There are 9 hidden switches. A switch that is on adds its own fixed numbers to the row, and there is some noise. The rows also spread widely along 11 directions, which tell nothing about the answers.
Some rows, each with its switches (1 for on, 0 for off) after it:
-6, -11, -8, 20, -16, 10, -9, 20, 13, 10, -5, -7, 16, 19, -4, 5, -6, -4, -18, 19, -7, -10, 27, -10, 13
0 0 1 0 1 1 0 0 0
-27, 8, -6, -2, 3, -3, -20, 31, 11, -8, -24, -8, 5, 9, 29, -17, -2, -19, -21, -11, -5, 30, -16, -16, 1
0 1 0 1 1 0 1 1 0
-15, 21, 23, -22, -11, 1, 7, 2, 23, 12, -10, -17, -7, 1, 9, 1, 2, -13, 5, 7, 23, 4, -5, -6, 10
0 0 0 1 1 0 1 0 0
6, -2, 10, -3, 5, 9, -8, -10, -6, 11, 7, -15, -11, -23, 5, -4, -4, 5, 11, 8, 27, 13, -12, -11, 1
0 0 0 0 1 1 1 0 1
-11, 15, -15, 14, 11, -15, 8, 13, 8, -19, -13, -16, 3, -12, 0, -5, -3, -21, -16, 5, 14, 23, -22, -2, -7
0 0 1 0 1 1 1 1 0
4, -5, 0, 12, 11, 8, -5, -6, -14, -1, 8, -2, -4, -5, 2, -3, -6, -13, 0, -1, 8, 10, -22, -1, -12
0 1 0 1 1 1 1 0 0
2, 11, 21, -10, 9, 1, 6, -3, -16, -10, -8, -18, -12, 3, -3, 7, -17, -24, 3, 2, 8, 9, -26, 13, -11
0 1 0 1 1 0 1 1 1
-17, 27, -9, 10, 14, -31, -9, 32, 29, -5, -6, 6, 5, 2, -1, -16, 3, -29, -10, 2, 23, 29, -9, -2, 12
0 0 0 0 1 1 1 0 1
-11, -12, -15, 18, 3, 17, -8, 6, -11, -2, -7, 2, -12, 2, 21, -18, -8, -15, -18, -2, -9, 17, -15, -4, -14
1 1 0 1 1 1 1 1 1
-5, 10, -9, 6, -25, 11, 9, -17, 27, 2, -16, -24, -4, -9, 4, -4, 17, -31, -9, 11, 30, 3, -17, -3, -18
1 1 0 0 1 1 1 0 0
1, 11, 2, 3, 0, 2, -10, 8, 9, 10, -10, -17, -7, -25, -8, -12, -2, -4, 1, 12, 25, 11, -10, -14, -6
0 0 1 0 1 1 0 1 1
-12, 8, -2, 23, -5, 12, -12, 17, -10, -9, -31, -16, -15, 0, 2, -7, 4, -24, -20, 17, -7, 18, -21, 7, -16
1 1 1 1 1 1 0 0 0
2, -10, -8, 7, -7, 4, 31, -37, 21, -5, 7, -17, 13, -8, 17, 8, 5, -11, 11, 0, 20, -14, 2, -9, 0
1 0 0 1 1 0 0 0 0
-1, 10, 3, 10, -8, 24, -4, -4, -10, 12, 11, 3, -33, 9, -4, -3, 5, -25, 1, 7, 27, 29, -19, 16, -9
0 0 1 0 1 1 0 1 1
-15, 14, 3, 4, 12, -20, 8, 19, 13, -12, -19, -14, 2, -5, 4, -2, -8, -13, -8, 15, 2, 2, -5, 0, 6
1 0 0 0 1 1 1 0 0
-9, -3, -32, 13, 27, 2, 12, -8, -32, -10, 4, 19, -14, -18, 3, -1, -8, 0, -26, -4, -3, 43, -36, -1, -14
1 0 0 1 0 0 0 1 0
-10, 3, 5, 0, 11, -18, 10, 8, 12, -18, -19, -27, 10, -7, 17, 8, -7, -5, 6, 9, 6, 1, 3, -6, 16
1 0 0 0 1 0 0 1 0
-11, 4, 12, -18, -11, 2, -27, 21, 13, 9, -26, -22, 23, 0, -3, -17, -11, -12, -16, -4, -4, 11, -15, -33, -13
0 0 0 1 1 1 0 1 0
-2, -15, -2, 9, -8, 22, 4, -20, -12, -1, 2, -22, -4, -3, 28, 20, 3, -3, -1, 12, 19, 18, -4, 0, 14
0 1 0 1 1 0 1 0 0
-14, 16, 5, -17, 4, 3, 3, 9, 2, 22, -2, -4, -16, -20, 2, 5, -6, 15, -11, 25, 26, 20, -8, -10, 20
0 0 0 0 1 1 1 0 0
6, -11, 1, 16, -7, 12, 1, -8, -10, 0, 18, -5, 2, 26, 0, 27, -1, -17, 2, 9, 11, 11, 8, 13, 15
0 0 0 0 1 0 0 0 0
-5, -8, -11, 15, 3, 20, -9, -11, -25, -5, -6, -3, -21, -20, 11, -6, 10, 1, -7, -5, 3, 29, -27, -8, -17
0 0 0 1 0 0 0 0 0
-29, 23, 4, -23, 17, -13, 16, 18, 20, -1, -17, 9, -11, 0, 10, -22, -12, -3, -6, -9, -7, -3, -14, -7, -5
1 0 1 0 0 0 0 1 0
-14, 8, 14, 15, -8, 3, -12, 14, 18, -8, -15, -19, -7, 7, 20, -20, 8, -30, 8, -2, 12, 10, -5, 0, -2
0 0 1 1 1 1 1 0 1

New rows, each followed by its switches (1 for on, 0 for off):
12, -4, 11, 23, -9, 19, 0, -7, -5, 16, 11, -4, -26, -8, -12, 3, 3, -10, 10, 21, 24, -5, 9, 9, 3
0 0 0 1 1 1 1 0 1
-15, 4, -9, 10, 0, 12, 2, -5, -8, -13, -16, -10, -16, 1, 20, -8, 5, -29, -10, 0, 9, 32, -35, 6, -17
1 1 0 1 1 1 0 1 0
-20, 17, 12, -11, -6, -3, 22, -4, 28, -7, -19, -24, 2, -4, 13, -16, -5, -17, 0, 1, 10, -12, -12, -8, -10
0 0 1 1 1 1 1 0 1
9, -7, 1, 4, 18, -9, 4, -19, 7, -9, 31, 4, 14, 11, 6, -6, -8, -25, 27, -22, 23, 6, -18, -2, -8
0 0 0 0 1 1 0 1 0
1, 5, 6, 21, 4, -5, 2, 2, 16, 3, 6, -5, -17, -5, 7, -7, 7, -20, 17, 12, 28, 2, 7, 8, 11
1 0 0 0 1 1 1 0 1
-8, 3, 0, 18, 9, -4, -9, 14, 19, -11, -3, 9, 1, 9, 3, -32, 0, -34, 6, -20, 1, -8, -14, -4, -23
0 1 1 1 0 1 1 1 0
0, -13, -3, 19, 5, 13, 14, -23, -8, -8, 9, 1, -5, -1, 4, -3, -1, -14, 4, 1, 4, 0, -14, 6, -16
1 0 1 1 0 1 0 0 0
11, 2, 4, -10, 15, 4, -21, 6, -19, 14, 19, 14, 5, 15, -25, -2, -25, -18, -7, -7, 3, 17, -30, -2, -19
0 1 0 0 1 1 0 1 0
-15, 6, 0, 11, 15, 2, 15, -1, -3, -2, 9, 12, -33, -7, 15, 0, 5, 1, 9, 11, 21, 11, -6, 13, 14
0 0 0 0 0 1 1 0 0
8, -24, -19, 26, -27, 26, -30, -4, -8, -6, -19, -35, 19, -4, 9, 1, 8, -14, -23, -2, -8, 11, -8, -24, -23
0 1 0 0 1 0 1 0 0
9, 1, 3, 28, 3, -10, -3, 11, -9, -17, -23, -34, -4, -19, -11, 15, 1, -12, -4, 24, 1, 2, 2, 5, 0
1 0 0 0 1 0 1 0 0
3, 9, 17, 15, 2, 6, -21, 16, -11, -7, -28, -29, -14, -21, -9, -11, 0, -15, -1, 13, 4, 4, -23, -3, -21
0 1 1 1 1 1 1 0 0
-5, -1, 11, -3, -10, 2, -16, 5, 15, -6, -25, -27, 11, -1, 5, -21, 0, -19, 3, -9, -8, -9, -17, -20, -28
1 0 0 0 1 1 0 0 0
-8, 3, -9, 29, -9, 4, 7, 4, 14, -9, -3, -8, -9, 14, 10, 10, 13, -25, 3, 17, 21, 0, 9, 15, 14
0 1 0 0 1 1 0 0 0
1, 30, 15, -1, 8, -6, 0, 9, 2, 20, 3, 1, -28, -18, -24, 9, 5, -17, 8, 27, 52, 33, -14, 11, 16
0 0 0 1 1 1 0 1 0
1, 12, 22, -6, 25, -19, -3, 16, 3, 3, 5, -4, -13, -8, 5, 0, -11, -6, 21, 7, 20, 9, 0, 3, 21
1 0 0 0 1 0 1 1 0
19, -28, -9, 33, -15, 30, -27, -30, -6, 1, 24, -10, -1, 0, 15, -12, 22, -23, 22, -18, 25, 19, -16, -12, -22
0 0 0 0 1 1 0 0 0
-19, 10, -3, 8, 11, -12, 18, 11, -1, -6, -19, -19, -8, -18, 13, 23, -2, 0, -10, 41, 28, 35, 2, 7, 39
1 0 0 1 1 1 0 1 0
-16, 8, 2, 5, -6, 1, 1, 10, 10, -14, -12, -11, 1, 21, 10, -9, -1, -39, -10, -8, 3, 18, -21, 4, -11
0 0 0 1 1 1 1 1 0
13, -18, -13, 12, -1, 30, 3, -32, -21, 7, 26, 3, -14, -2, 10, 7, 1, -1, 8, -6, 12, 2, -15, 0, -13
0 1 0 0 1 0 0 0 0
-10, 12, 3, -11, 0, 4, 19, -11, 14, 14, 4, -3, -16, -9, 13, 1, 2, -11, 1, 8, 32, 18, -8, -2, 12
1 0 0 1 1 0 1 1 0
-2, 3, 27, 3, 31, -27, -7, 19, -1, -28, 3, 4, 10, 26, -7, -14, -21, -38, 20, -24, -12, -5, -19, 11, -14
0 0 0 1 0 1 1 1 0
-15, 22, -4, 1, 4, 1, -1, 8, -2, -2, -22, -6, -25, -30, -8, -17, 9, -16, -15, 5, 22, 34, -39, -5, -20
0 0 0 1 0 1 1 1 0
-24, -3, -29, 16, 8, 2, 9, 14, 7, 7, -2, 6, 0, -3, 24, 2, -9, 7, -30, 27, 7, 20, 11, -3, 28
1 1 1 0 1 1 1 0 1
7, 0, -7, 25, -10, 6, -9, 8, 5, 8, -9, -15, -7, -20, -15, 2, 9, -2, -4, 22, 17, -1, 6, -10, -1
0 0 0 0 1 1 0 0 0
-11, 12, -1, 19, -7, -12, 20, 0, 24, -7, -14, -12, -1, -5, -6, 11, 13, -29, -6, 27, 30, 9, 4, 12, 15
1 0 0 1 0 1 1 0 0
4, 13, 12, 10, -9, 0, -4, 0, 15, 7, -4, 1, -9, 5, -23, -6, 13, -36, 6, 3, 18, 2, -7, 7, -13
1 0 0 1 0 0 0 0 0
-21, 15, 2, 8, -24, 11, 2, 21, 21, 5, -38, -11, -17, -3, -9, -11, 11, -18, -18, 16, 5, -6, 0, -5, -9
0 0 0 1 0 1 0 1 0
5, -19, 19, 12, -13, 34, -16, -8, -12, -1, -5, -25, -26, -3, 22, -14, 4, -7, 22, -6, 1, -10, -7, -6, -19
0 0 0 0 1 1 1 1 0
-16, 12, -13, -12, 6, -1, 12, -9, 19, 15, 7, 6, -7, -16, 15, -13, 1, -1, -10, 3, 27, 21, -20, -15, 3
1 0 0 0 1 1 1 0 0
-19, 7, 27, -24, 1, 1, 9, 0, 13, -2, -13, -19, -2, 9, 19, -1, -11, -12, 8, 7, 13, 6, -10, 2, 9
1 0 1 0 0 1 1 1 0
-31, 22, -9, 7, -15, -3, 9, 16, 37, -6, -34, -13, -7, -4, 16, -26, 14, -24, -13, 1, 8, 2, -8, -11, -8
0 0 0 1 1 1 0 0 1
-12, -4, -16, -2, -2, 10, 2, -16, 2, -6, -20, -16, -1, -32, 20, -21, 7, -6, -16, -14, 6, 25, -34, -28, -28
1 0 0 1 0 0 1 1 0
-4, -16, 4, -7, -9, 4, -18, -7, 19, 0, 4, -7, 35, 18, 7, -11, -4, -17, 3, -20, 1, -2, -7, -23, -12
0 0 0 0 0 1 0 0 0
5, -4, 17, 15, -11, 20, -21, 7, -20, -1, -6, -15, -18, 13, -2, 2, 4, -24, -1, 0, -5, 13, -12, 7, -14
0 0 0 1 1 0 1 0 0
-3, -7, -10, 16, 6, 5, -2, -1, -11, -1, 14, -1, -2, 6, 14, 10, -4, -16, -8, 4, 20, 41, -3, 4, 18
0 0 0 1 1 0 1 1 1
0, 11, 13, 4, -13, 12, -4, 2, 20, 22, 2, -8, -17, -7, -5, -5, 9, -6, 14, 17, 32, -6, 7, -4, 7
0 0 1 0 1 1 0 0 0
-3, 1, -1, -5, -12, 23, 9, -23, 13, 16, 16, -2, -21, -3, 16, -9, 8, -12, 10, -5, 35, 9, -16, -6, -8
0 0 0 0 1 1 1 1 0
-16, 8, -7, 15, -1, -4, 10, 18, 7, -5, -21, -10, -2, -4, 0, 2, -2, -5, -17, 20, -3, -1, 3, -4, 7
0 0 0 1 1 1 0 0 0
-25, 15, 2, -16, 13, 12, 14, -12, 0, 8, -2, 12, -32, -11, 28, -14, 4, 1, 4, -2, 18, 23, -30, 1, 0
1 1 1 1 0 0 0 0 0
6, -16, 10, 14, 0, 20, -7, -26, -5, 0, 27, 4, -17, 19, 23, -13, 5, -27, 32, -16, 16, 9, -15, 11, -11
1 0 0 0 1 1 0 0 1
-16, 21, 1, 12, 2, -10, -4, 25, 15, -6, -7, 5, -12, 20, -1, -7, 7, -31, -3, 4, 11, 15, -8, 12, 4
0 0 0 0 1 1 0 0 0
-10, 4, 9, -13, 11, -24, -12, 15, 19, -16, -18, -12, 30, 8, 3, -18, -13, -21, -5, -21, -17, -3, -16, -19, -16
1 0 0 0 0 0 1 0 0
-25, 7, -5, 11, 14, -6, 13, 28, -3, -10, -28, 2, -15, -13, 1, -10, -10, 10, -23, 14, -22, -12, -2, -6, -2
0 0 0 1 0 1 1 0 0
3, 2, 7, 25, -1, 8, 18, -2, -1, -16, -12, -17, -25, -6, -8, 7, 0, -17, 10, 20, 11, -26, 2, 21, -10
0 1 1 0 0 1 1 1 0
-3, -7, 0, 29, -12, 26, -1, -6, -22, -3, -21, -18, -24, -14, -6, 7, 9, -8, -13, 28, 3, 16, -11, 9, -12
1 0 1 1 0 1 0 0 0
-2, 1, 23, -6, -13, 16, 0, -11, -2, 4, -11, -31, -10, -12, 2, 11, 2, -1, 8, 21, 25, 6, -7, 0, 4
0 0 1 0 0 1 1 0 0
5, 13, 6, 7, 8, -5, -16, 14, 0, 8, -6, -8, -9, -23, -21, -9, 1, -4, 3, 10, 14, 5, -13, -11, -10
0 0 0 0 1 1 0 0 0
-15, -5, -27, 8, -14, 22, 4, 1, -5, 1, -21, -11, -1, -5, 8, 0, -4, 4, -37, 11, -12, 4, -15, -14, -16
0 1 0 0 1 1 0 0 0
-18, 11, 13, -20, 29, -35, 14, 9, 25, -14, 3, -5, 19, -2, 22, 3, -12, 2, 17, -4, 18, 1, 4, -9, 34
0 0 0 0 0 0 1 0 0
-18, 2, -11, 14, 2, 6, -5, 10, 0, -9, -15, 1, -16, 3, 17, -14, 3, -24, -14, 3, 7, 28, -17, 7, -6
1 1 0 0 0 1 1 1 1
-8, 1, 21, -9, -22, 27, -5, -6, 3, 19, -4, -19, -19, 4, 14, 4, 5, -13, 4, 13, 29, 20, -7, -2, 9
0 0 0 1 1 1 1 1 0
-21, 24, 18, -31, -6, -12, 11, 6, 33, 2, -18, -18, 19, 13, 4, 3, -8, -23, -3, 8, 20, -2, -12, -6, 9
0 1 0 1 1 1 0 0 0
-4, 14, -1, 22, 4, -1, -5, 8, 16, 2, 0, 0, -27, -19, 7, -20, 19, -24, 13, 1, 37, 21, -12, -1, -1
0 0 0 1 1 1 1 1 0
-11, 22, 11, -3, 13, -18, 16, -2, 12, -19, -13, -15, -10, -3, 4, -5, 2, -27, 13, 2, 16, 4, -26, 10, -9
1 0 0 0 1 1 0 0 0
4, -16, -8, 16, -5, 44, -11, -26, -39, 10, 26, 11, -37, 9, 20, 1, 9, -14, 2, -14, 15, 47, -31, 8, -15
0 0 0 1 1 0 0 1 0
-16, -4, 18, 0, -20, 3, 11, 13, 5, -18, -38, -32, 22, 32, -6, 23, -17, -22, -20, 26, -19, -24, 15, 12, 6
0 1 0 1 0 1 0 0 1
5, -14, -9, 14, 27, 1, 9, -27, -20, -9, 24, -2, -9, -21, 29, 8, 0, -1, 20, -3, 30, 39, -19, 0, 14
1 0 0 1 1 0 0 1 0
-20, -5, -18, 23, 4, 11, -5, 9, 21, 4, 12, 20, -25, 5, 45, -34, 13, -13, 8, -23, 11, 15, 6, -10, 7
0 0 0 1 1 0 1 1 1
0, 4, 25, -7, -13, 36, -2, -22, -15, 6, 3, -16, -34, 12, 10, 2, 4, -18, 20, 3, 18, 2, -29, 17, -19
0 1 1 0 1 1 0 0 0
-8, 6, 14, 7, 4, 0, -8, 15, -4, -15, -18, -22, -2, 9, 6, 3, -6, -16, 3, 11, 0, 0, -10, 8, -2
0 1 1 0 1 1 0 0 0
-3, -8, 3, -2, 11, -2, 14, -20, 11, -16, 5, -22, 13, 4, 33, 5, -10, -15, 20, -5, 19, 4, -4, 1, 10
1 1 1 0 1 0 0 1 1
